Each new row is followed by its nearest point in the smallest flat space through zero that holds the last named rows.

Q_725 (3 x 9):
[[-12  19   2  33 -15  24  -7   0  27]
 [-23   7  -7  -7  -4   0   3  19  24]
 [  2  28   9 -26   2 -26 -29 -26   2]]
New rows:
[ -6  -5  26   9 -15   9  28  22  22]	[-13  -5  -6  13  -5  14  12  19  14]
[ 32  -1 -21  -9  29  13 -34  29  34]	[-9  4 -2 -4 -1 -1  0  6  9]
[ 29 -26 -21  16  12  29  16  -3 -20]	[ 20 -28   0  23   3  17  19   2 -25]
[-24   9 -10  20  26  18  19   7 -34]	[  3 -14  -3  12   0  11  13   8  -6]
[  3  -7 -33   6  28 -34 -30 -18 -19]	[ 12   1   5 -17   7 -17  -9 -15 -16]

Q_686:
[[ 28  -7  20  31  12 -24 -31  29 -23]
 [ -1 -29   4  10 -15  -9  30  48 -32]
 [ 30 -20  15  -4 -22   8  -1   6 -25]]
New rows:
[  1 -22 -25   8  -5 -15 -25 -32   0]	[  7   6   3  -1   3   2 -13 -13   5]
[  8  -8   0  -1  -9 -17   6   4  49]	[-8  6 -4 -1  5  0  1 -4  8]
[  2  22  28  28  17 -11   4  -1  -7]	[  3   5   4  15  14 -13 -15   9   0]
[ 19   7  -5 -16 -50   0  41  -2  14]	[  0 -14  -3 -22 -26  20  27  -7  -6]

Q_226 (3 x 9):
[[  8  -6   5  18  15  34   1  11  -9]
 [-14   5  -2   7   1   6  -6   2 -14]
 [-11 -29 -39   6  22  24  43 -16 -13]]
New rows:
[ -6  -7  -2 -12 -48 -43   3  12   0]	[ -9  10  -1 -19 -19 -39  -7 -10  10]
[-11 -44 -15 -45  26 -30 -21   7 -18]	[-11  -3 -14 -10  -5 -17  10 -12   1]
[  7  -1  -5  -5 -15  -2 -35   0  50]	[ 18   6  16 -10 -10 -16 -10   4  20]

Q_756:
[[-11  18 -25   9 -47   2  22 -28   4]
 [-13 -12 -38   7 -11  -1   8  11   1]
 [-16  22 -18 -32   9   3 -38  -6 -25]]
New rows:
[ 19  -3  -6  -8   5 -12  -8  43  32]	[  3 -20  -2   6  17  -2   1  21   4]
[ -2  22   1 -24 -10   3   6  -2  -8]	[ -4  16   0  -9  -8   2  -7 -14  -7]
[ 35   0 -15  15 -44   5   3  29   4]	[ -1  -8 -12  15 -15  -1  20   1   9]
[ 10   6 -24  -3 -38  16   4  -6 -14]	[-11  11 -23   1 -25   1   7 -14  -2]

Q_196:
[[-36  -5  11  -6 -19  -8  21   1   2]
 [ 12 -17  16  22 -10 -14   3 -17  10]
 [-23  37 -35   7 -18 -16 -19  -4  35]]
New rows:
[ 26 -17 -10 -24 -24  -2 -27   5  34]	[ 12   7  -9  10   0  -5 -13  -6  11]
[ 24 -15   5  23 -31  -2 -20  28  31]	[ 14  -2   0  20  -6 -12  -9 -14  16]
[-5  6 22 -3 -7 -4 11 16 15]	[-12  -4   6  -1  -7  -4   8  -1   1]
[ 32  19  26 -12 -24  -5 -14  20 -10]	[12 -3  1  1  7  4 -4  0 -4]
[  1 -16  -3 -18 -34 -25  -8 -29 -31]	[ -5 -10  11   5  -8  -6   9  -5   2]
[-23 -18  10  23  34   9 -25   8  34]	[ 5  2 -3  7 -2 -4 -5 -5  7]

Q_917:
[[-16  19  -7   8  10  -4 -17  12  41]
 [ 30  33 -68  15   0 -24  13  35  11]
 [-19 -13   8  24   5   8  -1  10  -5]]
New rows:
[ -8 -28  13   2 -28  -4  -4  20 -12]	[ -6 -14   9  10   0   7   4   0 -16]
[-25  -1  -1   3  -3  20  18   7  -9]	[ -9 -10   5  13   2   5   2   5  -8]
[ 22  24  28   2   1  -7  16  -5 -29]	[ 13  -7   2 -11  -6   0   9  -9 -20]
[-21   3  -7  11   5  -9   3   2  -6]	[-7 -2 -3 13  3  1  0  9  1]

Q_560, 3 rows:
[[ -6  23 -30  24   6   0 -12 -19   3]
 [-28  13  -5  17 -23   2 -22  21   4]
 [ 31   3  40 -10 -15 -24  -3 -21   1]]
New rows:
[-13  22  -5   1  -3   4  13   9   2]	[-9  3 -8  5 -2  4 -4  6  1]
[-20 -38   3  -1 -24  -7 -17 -11  -7]	[ -6  -2  11  -2 -12  -1  -5  12   1]
[-18  36   3  12   8  25  -4  -5  14]	[-11  13 -16  15  -2   2 -10  -2   2]
[  1  12 -18  13 -39   0 -24  -7   1]	[-10  21  -3  19 -18  -8 -22  -3   4]
[-19 -16 -12  -2   4 -14  10  50 -11]	[-23 -16  -3  -7  -2  16   5  34  -2]

Q_215, 3 rows:
[[ -5  18 -40   8 -10 -48   5 -35   3]
 [-12 -10 -39  -6 -38  -7  26 -26  14]
 [-14   7 -38 -15 -18  14  -9 -36 -22]]
New rows:
[ 16  13  38 -34   5 -35 -24   9  16]	[  9   8  19  11  21 -19  -7  14   3]
[ 10  25 -12   8  20 -22  27 -46  -5]	[ -1  16 -22   7   1 -33  -3 -21  -3]
[  8 -25  12  20   9  15 -16  11   1]	[ 4 -5 18  0  8 13 -3 15  0]
[  5  -9 -14 -32 -18  -2  12  13  12]	[ -4 -12  -7  -3 -17   7  15  -1  11]
[ -7 -18  20 -22 -20 -11  -3  -9 -27]	[-3 -2 -3 -5 -4 11 -2 -3 -5]
[-43 -22 -10 -20 -21  30   1  17 -18]	[ -9 -16  -7 -17 -20  42   4  -3  -7]

Q_271 (3 x 9):
[[ 31  10 -10  41   9 -20  71 -11   0]
 [  3   2  45  71  -9 -47  35   8  11]
 [-20  -3 -13  40   0 -33  53 -56  -2]]
New rows:
[ 13 -20  22  18  29  12  25 -29  -4]	[  4   2  -5  15   2  -9  24 -11   0]
[ -7 -25 -10  24   1  13 -16 -20 -23]	[-16  -4  -4  -1  -2  -3  -3 -17  -1]
[  3  13   4 -25  -7  32  14  20  14]	[ 18   4  -7 -16   5  16  -4  17  -1]
[  3  33  -4  16 -31   8  26  15   3]	[16  5  3 13  3 -4 18  8  1]

Q_440 (3 x 9):
[[  4  16  46  37  -4  12 -10  24  26]
 [ 12  -3  19 -18 -22  11   3  -6   4]
 [-42 -22  20  29  -7 -24  11  -6 -11]]
New rows:
[-14  14 -50  -5  29  -4  28  -8   0]	[ -5   1 -46  -4  27 -12  -1  -3 -14]
[-14  50 -50 -48 -28  -8  -3   3   2]	[ 19   3 -35 -34   6   6   0 -10  -8]
[ 18  13   9  -6 -10 -16   9 -13 -27]	[  1  -6   0 -12  -9   1   4  -7  -4]
[  6 -34  -4   3  -1 -33   4 -35 -31]	[-23 -23 -11 -10  -7 -18  13 -19 -21]
[  6  10 -24  39  -5   4  25   2 -12]	[-8  3 -9 14 14 -7 -2  5 -1]

Q_621, 3 rows:
[[  8  10 -27  -4 -14  11 -12  -4   8]
 [ 32  -7 -12   3  13  31  19  11   8]
 [ -9  32  19  12  22  -5   5  23  13]]
New rows:
[-12 -18  -2 -11  -2 -43 -22  15   2]	[-20  -2   9  -3  -9 -20 -11  -9  -8]
[-20  -6  17   5 -31  11  15  21   1]	[-4 -2  8  1  3 -5  2  0 -3]
[ 16  18  50  -4   7  -1  -6 -12  50]	[-5 18 15  8 16 -3  5 15  7]

Q_404, 3 rows:
[[ 21  -9  -8  -8   8  14  -9  -3  32]
 [-23   3 -50 -30 -16  -1   3 -11 -13]
 [-23  -4 -13   5   6 -18  27 -13   1]]
New rows:
[  2  18  -2 -44  24  -1   1  30  -4]	[  3   3  -8 -10  -7   7 -10   2  -4]
[-46  -4  -7   9 -20 -14  19  -5  -4]	[-29   2 -12   3  -2 -20  24  -9 -17]
[ 23   7  -1  26   1 -19 -10 -28  14]	[ 7 -5  8  8 10 -1  5 -2 15]

Q_757:
[[-20   0  -4  41  28 -24 -17 -28  -2]
 [ -1 -16 -23 -18  40 -13  14   5  22]
 [ 23  -6 -10  10 -27  11  21  13  -9]]
New rows:
[ 11 -29  23 -27  25  -3  25 -17  27]	[ -1  -8 -10 -26  23  -4   7   8  16]
[-23   0 -20  30 -28 -25 -26 -19 -25]	[ -8   7   6  42  -8  -8 -14 -19 -16]
[ 30   2 -31   5 -13  16   2   5   8]	[ 18  -8 -13   5 -12   5  20  11  -2]
[-28  24  -9  -7  -9  27  26 -12 -30]	[  2   5   8   0 -15   7  -3   2  -6]
[ -6 -34  18 -34  33  -5  18  18  17]	[ -2  -9 -10 -38  28  -3   8  11  21]
[-16  17  -1 -26   6 -22 -13 -15 -13]	[-15   7  12 -12  12  -3 -16  -7   5]

Q_254, 3 rows:
[[-23  -9   7 -22 -16   3  -2  12 -11]
 [ -3 -15  17   5 -23   6  26  49  34]
 [-21 -14  -5  -7  25  15  -4   4  -1]]
New rows:
[-11   6 -10   0   7  -6  -5   2  16]	[-1 -3 -2  2  8  3  1  2  3]
[ 26  27   0 -10   9  15   4  -1  31]	[17  4 -2 17  6 -2  6  0 14]
[-22   4   4 -24   1   4  -1 -44  -1]	[-12   2  -5 -14   5   0 -14 -18 -22]

Q_946, 3 rows:
[[ 11 -11   7  51  -1 -35 -46  31 -18]
 [ 10 -14  14  15  12  -7 -17  33 -15]
 [ -5 -11  -1  41 -26  -8  14  11  -7]]
New rows:
[ 13 -26 -20 -14   2 -16  22  -2  32]	[-3  2 -2 -7 -3  7 12 -7  4]
[ -9   9 -24 -26   0   7  26 -16 -17]	[ -6   6  -5 -20  -3  14  21 -17   9]
[ 23  30 -15   4 -33  33 -19 -18  -6]	[ -5  10 -10   1  -9  -5  -2 -20   8]
[-22  12  -8 -15 -19  11 -10 -15  18]	[ -6  12 -11 -10  -6   0   3 -25  11]
[26 27 -2 13 22  5 20  9  3]	[ 1 -3  3 -4  4  4  4  5 -2]

Q_647 (3 x 9):
[[-17  -3 -11  13  23  11 -33 -34 -21]
 [-38  21  18  35 -14 -12 -19  -2 -25]
 [ -7  29  23  33  -8  31 -38 -23 -13]]
New rows:
[-13  33   9 -23 -28  -3  20  10  19]	[  6  11  15   1 -22  -6  16  22  10]
[-30   0  15 -20 -25 -22 -33  21  -9]	[-22   7   7  13 -10 -18   2  10 -11]
[ 34 -14  -5  -1  31 -24 -21  13 -10]	[  3 -13 -14 -11  13  -1   2  -6   1]
[ 26  30  26 -26 -21  28  15   7  29]	[ 38  16  21  -6 -22  27  11  15  27]

Q_691 (3 x 9):
[[-43  12 -17  14  15  44 -54 -22 -10]
 [-20  15   7  28  25 -54 -22  23  -7]
 [-19  25  17  28   4  -7 -13   5   1]]
New rows:
[ -4  11  31  -8 -15 -24   5  12  14]	[  6  11  18  12  -6 -18  15  11   5]
[ 21 -23   3  18   2  -1  21 -21 -44]	[10 -8 -3 -9 -3 -2  9  1  1]
[-22  -4 -44  35  15 -44  29   9  -3]	[ -3  -3  -4   5  17 -42  -7  17  -6]
[-34   1 -26   0 -25  35 -31   0  21]	[-19   4 -10   2   2  39 -24 -18  -3]

Q_290 (3 x 9):
[[-29 -35 -28  -6  14  28 -30 -56 -14]
 [-12 -25 -26  22 -10 -12 -32 -19  -5]
 [  3  15 -13   6  11 -27  -1 -24  10]]
New rows:
[-24 -14 -17   7  16  50  -1   1   2]	[-14 -21   0 -12   3  34  -7 -10 -12]
[ -1  17  -3  26   1   5 -20  12  -2]	[ 2 -3 -3 10 -8 -9 -6  7  0]
[ 7  6 -2 -2  7 50 -8 18 -9]	[ -5 -11  12 -14  -2  31   4  11  -9]
[  0  16   1  -1  -5  19 -17 -17  22]	[ -3   1  -3  -4   7   3   0 -12   0]
[ -1  15 -15   1 -11 -22  -4 -14  41]	[  5  14 -10  10   5 -29  -1 -13  10]
[-11  -9  -1  12  20  -3  11  18   3]	[ 2  1  3  1 -3  0  1  6  0]

Q_553:
[[ -9   2  51 -34   7  -6 -20   3   8]
 [ 17 -17  25 -26  10   7  24 -21  22]
 [-16 -12 -15  -8  12  -2  24 -35   7]]
New rows:
[-15 -22  33  -1 -10 -50  -4  36 -20]	[-10  11  22  -8  -2  -6 -26  17  -6]
[ -5  -5 -18 -11  -7 -19   3  18 -12]	[-6  4 -9  7 -2 -2 -5  4 -6]
[  6  -6   6  -3   9  10  -2 -11  -4]	[ 2 -3  5 -5  2  1  5 -5  4]
[ -3  13   1  33   6  20 -13   1  13]	[ 3  4 -8 10 -5  1 -5 10 -5]
[ 11 -50   6 -31  15  -5 -18  25 -31]	[ 4  2 19 -9  0  0 -8  8  3]
[ -3  -4  -6 -23 -11   8  -8 -45 -10]	[-15  -6  -1 -11   9  -4   9 -21   4]

Q_606, 3 rows:
[[ 33  42  11 -18  -6   8  -4   8  33]
 [  9  21  38  12  18  -5 -65  51  11]
 [-12  12   5  -6 -19  19 -27  34   5]]
New rows:
[ -4  32  18 -29  -6  18 -21  20  21]	[  9  29   9 -13 -15  16 -20  26  20]
[-22 -10  18  -5   2 -13 -15 -34  32]	[ 5 -2  2  3  8 -7  2 -6 -1]
[-18 -10 -28   7 -28  -6  -4 -13   7]	[-16 -10 -13  -4 -14   9  11  -3  -8]
[ 19 -18  10   2  -5 -22 -33   3 -24]	[ -3  -8  11  13  16 -11 -18   8  -7]

Q_256:
[[ 22   2  -3  32  16  40  19  -1 -10]
 [ -4   0  -4  -7 -16   7 -23 -37 -14]
 [ -8  -3  -1   9 -16   5  10 -34 -18]]
New rows:
[ 29  18  10  26   6   1 -34  26  26]	[ 19   5  -2  -4  21  15 -21  27  14]
[ 14  27  15   7 -15 -20 -14 -12 -13]	[ -4   0  -1  -6  -8  -3  -9 -13  -4]
[-31  19 -12  16 -15   4   9  -9  22]	[-8 -2  1  2 -7 -7 11 -7 -4]
[-28  28 -12   0 -34  -7  23  29   6]	[-13  -3   5  -2  -4 -23  22  11   5]
[ 3 -4 19 -7 -2 14 31 15 27]	[ 1 -1  3  8  9 -3 21 20  6]

Q_787 (3 x 9):
[[-30 -10  -2 -15  19 -12  21  21  31]
 [-30   3  13   7   3  32 -31  21  -1]
 [ 18  -6  -8   5  -1  13 -16 -15 -27]]
New rows:
[ -7   8  11  -3  22  32  44 -36  15]	[-1 -5 -5 -6  6 -9 11  0  6]
[  8  -1  -1   1 -26 -29  32   7   8]	[ 11  10   3  -2 -10 -27  26  -5  16]
[-32   1  19 -10 -25 -21   5 -34 -30]	[ 9  7  3  4 -9 -4  1 -5 -2]
[-31 -28   7 -17  16  -9  10   1  11]	[-21 -16  -8 -13  21  -3  11  13  15]
[ 31  32  40 -25  22 -13  -6   9 -10]	[  8  12   7   6 -13  -6   2  -4   2]
[-27  32 -16  33  24   2  18  10  21]	[-19   5   9  -2   1  -4   6  15  20]

Q_246 (3 x 9):
[[ -7 -24  12  -6   8   0  11  46 -28]
 [ 32 -10  25   5   2  30 -24  -6 -15]
 [-18  10 -12  -5 -16 -31   3 -15  -6]]
New rows:
[-11  27 -31 -17  11 -34  -5  16 -11]	[-23   4 -14  -6  -7 -27  13   4  -2]
[ 33  -1  -3  28  22 -31 -29  27   8]	[ 6 -5  5  1  4  9 -2  6 -2]
[ 13  23  25 -32 -24  29  29   1 -32]	[  8  -9  13  -1  -4   3  -9   4 -20]
[-23 -27   8  32   0  15  13   9 -34]	[ -1 -15  10  -4   2   0   2  23 -22]
[  4 -23   2  24  33 -20  32  24  21]	[-12  -6  -8   0  18   6  22  32  16]
[ 31  -7  -4  33  30 -14 -25  22 -12]	[ 11 -10  12   1   5  15  -5  11  -9]

Q_307 (3 x 9):
[[  4 -20  33   1  42  22 -36  -6  16]
 [ -4 -45  -8  -3  -6 -22 -27  47 -11]
 [ -2   6 -10  40 -15 -21   1   9  -1]]
New rows:
[-16   3   1 -15 -21   7  16   1 -20]	[ -1   5 -11 -19 -13  -2  15   1  -7]
[-12  22  10 -27 -10 -42  41  14  21]	[ -2  12 -17 -14 -21  -6  23  -1  -9]
[ 30  -6   0 -31 -15 -11  -5 -10  20]	[  0  -3  -1 -22   0   6   4   0  -3]
[-20 -43  18 -17  -1  45 -38  14 -27]	[  0 -37  14 -29  21   9 -28  18   0]

Q_967 (3 x 9):
[[ 39 -19   7 -15   6  23 -14 -38  36]
 [ -5  26  33  26  27  60   9 -26  60]
 [ 42 -34  -5   2  36  29 -31   9  -6]]
New rows:
[ 29  31  17 -25  -5 -20  32  10  -5]	[ -6   4  -1  -7 -15 -14   7  -6   1]
[ -3 -30   4 -31   4 -21  -1 -12  31]	[ 16 -10  -2 -17 -13  -8  -3 -22  11]
[ 18  19  -5 -27  18  26   7  33 -22]	[  3  -6  -3   9  16   8  -8  18 -14]

Q_58 (3 x 9):
[[ -4  -1 -21  -2  18  28  49  28   3]
 [ 20 -19  13 -16  18   0  -7   0 -15]
 [-25   6 -12  15  14  12  -7   5  -7]]
New rows:
[ -9  21 -15 -18 -13  25 -12  13  11]	[-11   8  -8   8  -4   4   6   3   6]
[-22   8  18  29 -12 -19  -7  -5  -8]	[-16  11  -1  13 -11  -8 -20 -10   3]
[  0 -37 -40  24 -12  -8  31  -9  18]	[ -2   8 -10   2 -10   5  25   8  13]

Q_232 (3 x 9):
[[ 11 -20  21 -29 -21 -24  12  25  -7]
 [-37 -16   4 -38   4   7  12  -5 -16]
 [ 16   9  43 -10  -8 -16  26  36  25]]
New rows:
[-23  -3 -10  38  15  23   1  13  -4]	[ -9  13  -8  14  14  15  -4 -13   6]
[ -1  -5 -16 -17  -1 -12   7  31   3]	[  3  -8   8 -12  -8  -9   5   9  -3]
[ 11   2 -18  27  18  -6 -10  13  50]	[18 21  1 31  6  4 -4  1 20]
[ 12  17   2  -1  15 -14   9   1  12]	[ 6 10  9  8  2  0  5  6 12]

Q_570, 3 rows:
[[ -4 -15   9   2   5  15  -2  25 -37]
 [-25 -14   6  -7  15  22 -13  35 -11]
 [ -6 -38 -12  -5  -8 -25 -28 -13  22]]
New rows:
[ -9 -10   0  41  43  16 -39  16  -7]	[-18 -16   3  -5   9  12 -13  24  -8]
[ 41   0  32  15 -39   0   4 -17 -33]	[ 34  -2   4  15 -17 -12  18 -17 -41]
[ -1  12  10  -6  31 -17  41  17  37]	[-8 28 -1 -4  7  9  8 -1 26]
[-20 -27 -18 -11  -7   0  23  -9  20]	[ -7  -9  -5  -4   0  -7 -11  -4  18]
[18  3 27  9  3  4 -2  0 -4]	[  7   5   3   3  -2   2   7   0 -12]

Q_742:
[[-36   6 -21  21 -20 -50  -8   9  -1]
 [  5  23   1   7 -12  16 -14  13 -70]
 [-13   5  -5  31  57  -5 -21  11 -50]]
New rows:
[ 10  30 -12  18  16 -20   9  -1  32]	[-10  -8  -5   5  10 -15   1  -2  21]
[-20  -3  17   6  30  25  31   9  17]	[  7 -10   5  -1  29   9   3  -5  15]
[-24  12  -5  26  20  10  19   1  19]	[ -7  -7  -3   7  20 -10  -1  -1  11]
[ 11  21 -34  -3 -28  10   4 -34  -3]	[  4   6   1  -9 -30   3   3   1  -3]
[ 25  -3  10 -19 -29   7 -33   9  18]	[ 11   2   5 -15 -25  11   8  -3   9]
[ -4  18 -12 -28   2  25  24  15 -27]	[ 12   8   6  -6  -8  19  -1   2 -24]

Q_763 (3 x 9):
[[ 42   1  15  15  21  14  16 -16   1]
 [ 18 -24   3  10  33 -18  10  13  31]
 [  6  12  45  14 -39  16  26  23 -43]]
New rows:
[ 21  -1 -33  30 -27  -2  21 -18  -1]	[ 11   6   1   2   2   9   1 -12  -5]
[-20  -2  31  12   2  12  16  -8  -3]	[  5   1  14   5  -8   4   9   7 -10]
[ 9 26 -3 19 28  1 -9 41  2]	[ 6 -8  7  5  7 -6  7 10  7]
[ -3  -4 -19  26   7 -21  -3   1  36]	[ -2 -14 -12  -1  20 -15  -4   5  24]

Q_74, 3 rows:
[[ 29  40 -23 -17  -5  -6  22   7  22]
 [ 32  19 -25 -48  -9  -7   4 -10  26]
 [ 66   9 -71 -26 -39  53  14   1  51]]
New rows:
[ 23  19  17 -20  25  16   3 -18 -18]	[  3   8   1 -14   3 -11   1  -3   2]
[ 11  -2  20  -7 -23  -2 -19  -7   8]	[  1  -9  -1 -12  -2   0  -7  -7   2]
[-34  -4  12  26  23  33 -27  -7  13]	[-16 -22  10  25   0  13  -8   2 -13]
[ -4   5 -14 -14 -19  10   8 -29   9]	[ 12  -3 -11 -15  -7   6  -3  -5  10]
[ -9  30  17  13  10 -16  12 -18 -13]	[-10  21  15   8  12 -22  10   7  -8]
[-33  21 -17   1 -17  12   6  22  25]	[ 8 12 -9 11 -3  7 11  8  5]

Q_443:
[[ 15   6 -22   7   1  -9   0  18  16]
 [-16  24   9  -6  25  -8  -8  -9 -42]
 [  4 -32  11   1 -25  -8 -17 -56  -3]]
New rows:
[ 13  -5  30  10  13   8 -18  -7 -24]	[-10   1  12  -4   4   0  -4 -15 -18]
[ 22  -9 -12  -6 -25  21 -32   5  15]	[ 12 -14  -9   5 -15  -2  -1  -3  21]
[ 13  27 -18 -27   3  -3  -6  26 -15]	[  2  22 -13   2  18  -8   0  21  -7]

Q_495 (3 x 9):
[[-24  11 -22  35 -12  22  19  27  18]
 [ -1  15  38   9  10 -25 -15  12  34]
 [  5  33   4   6  -8  19  -9   2  62]]
New rows:
[  7  10 -11  29  -7  12   1  22  -3]	[-13   4 -10  18  -5   9  10  14   6]
[ 21   8 -32  -6   7 -19  12 -16 -29]	[  6 -13 -12 -13  -1   4   3 -12 -27]
[  9  16   5  -5  12  49   8 -19   4]	[ 10   9 -16 -11  -9  23  -1 -13  14]

Q_342, 3 rows:
[[-10  18 -57 -12 -12   4  13  18  -6]
 [ 10 -29 -20 -12   5 -31  17  -9 -15]
 [ -4  14  -5  12  -4  -6  16   7   7]]
New rows:
[-50   2  20   0  -2 -12  -1  -3   0]	[-1  5 12  8  0  1  1  0  6]
[ 24  28  -1  32  46   5 -23  28   7]	[-5 18 13 12 -3 12 -3  5 11]
[  4 -50 -16   0  -6  13  28 -39 -14]	[ 10 -30  -9 -15   7 -21   4 -11 -15]

Q_22:
[[ 42  -2 -10  48  -7 -57  14 -27  -8]
 [-13  15 -25   2  19  -6  12 -71   7]
 [ 63  21  -8 -13  15   4 -27  35  24]]
New rows:
[-26  -2  -5  -6  -6  15   5   4   6]	[-23  -3   4 -10  -1  14   1   0  -2]
[  8   2 -31   0 -38 -23 -33  12  -6]	[ 18  -2   2   9  -4 -11  -2  12  -1]
[ -2  32  19   8   0 -34   2  -5   3]	[ 10   0  -3  12  -1 -14   4  -8  -2]
[ -8   6 -19  25  -9  13  13  10  10]	[-2 -2  1  2 -2 -2  2  0 -2]

Q_24, 3 rows:
[[  1   6 -14  -3  -6   8 -10  -6   2]
 [ 21  11  11 -18  23  21  -6  -5 -14]
 [-12  14   9 -23   1 -17  38 -13  36]]
New rows:
[  1  42 -16   2   4  -3   8 -13  -1]	[  1  13 -10 -14  -2   7   1 -12  11]
[ 2  0  1 -2 -7  1  2 39  7]	[-3 -6  4  7 -1 -5  2  5 -2]
[-38 -24  -3 -11 -15   3   5 -46  36]	[-17   9 -17  -7 -19 -12  14 -12  31]
[ 2  0 -9 -1 24 20 -5 -1 -2]	[10  5  0 -7  8 12 -8 -3 -8]
[ 23  -3  23 -36 -15 -12 -12 -24 -25]	[ 12   7   8 -12  14  11  -1  -3  -7]
[ 12 -16  -6   1  37   1  42 -16 -13]	[  7   1  23 -10  18  -2  16   2  -2]
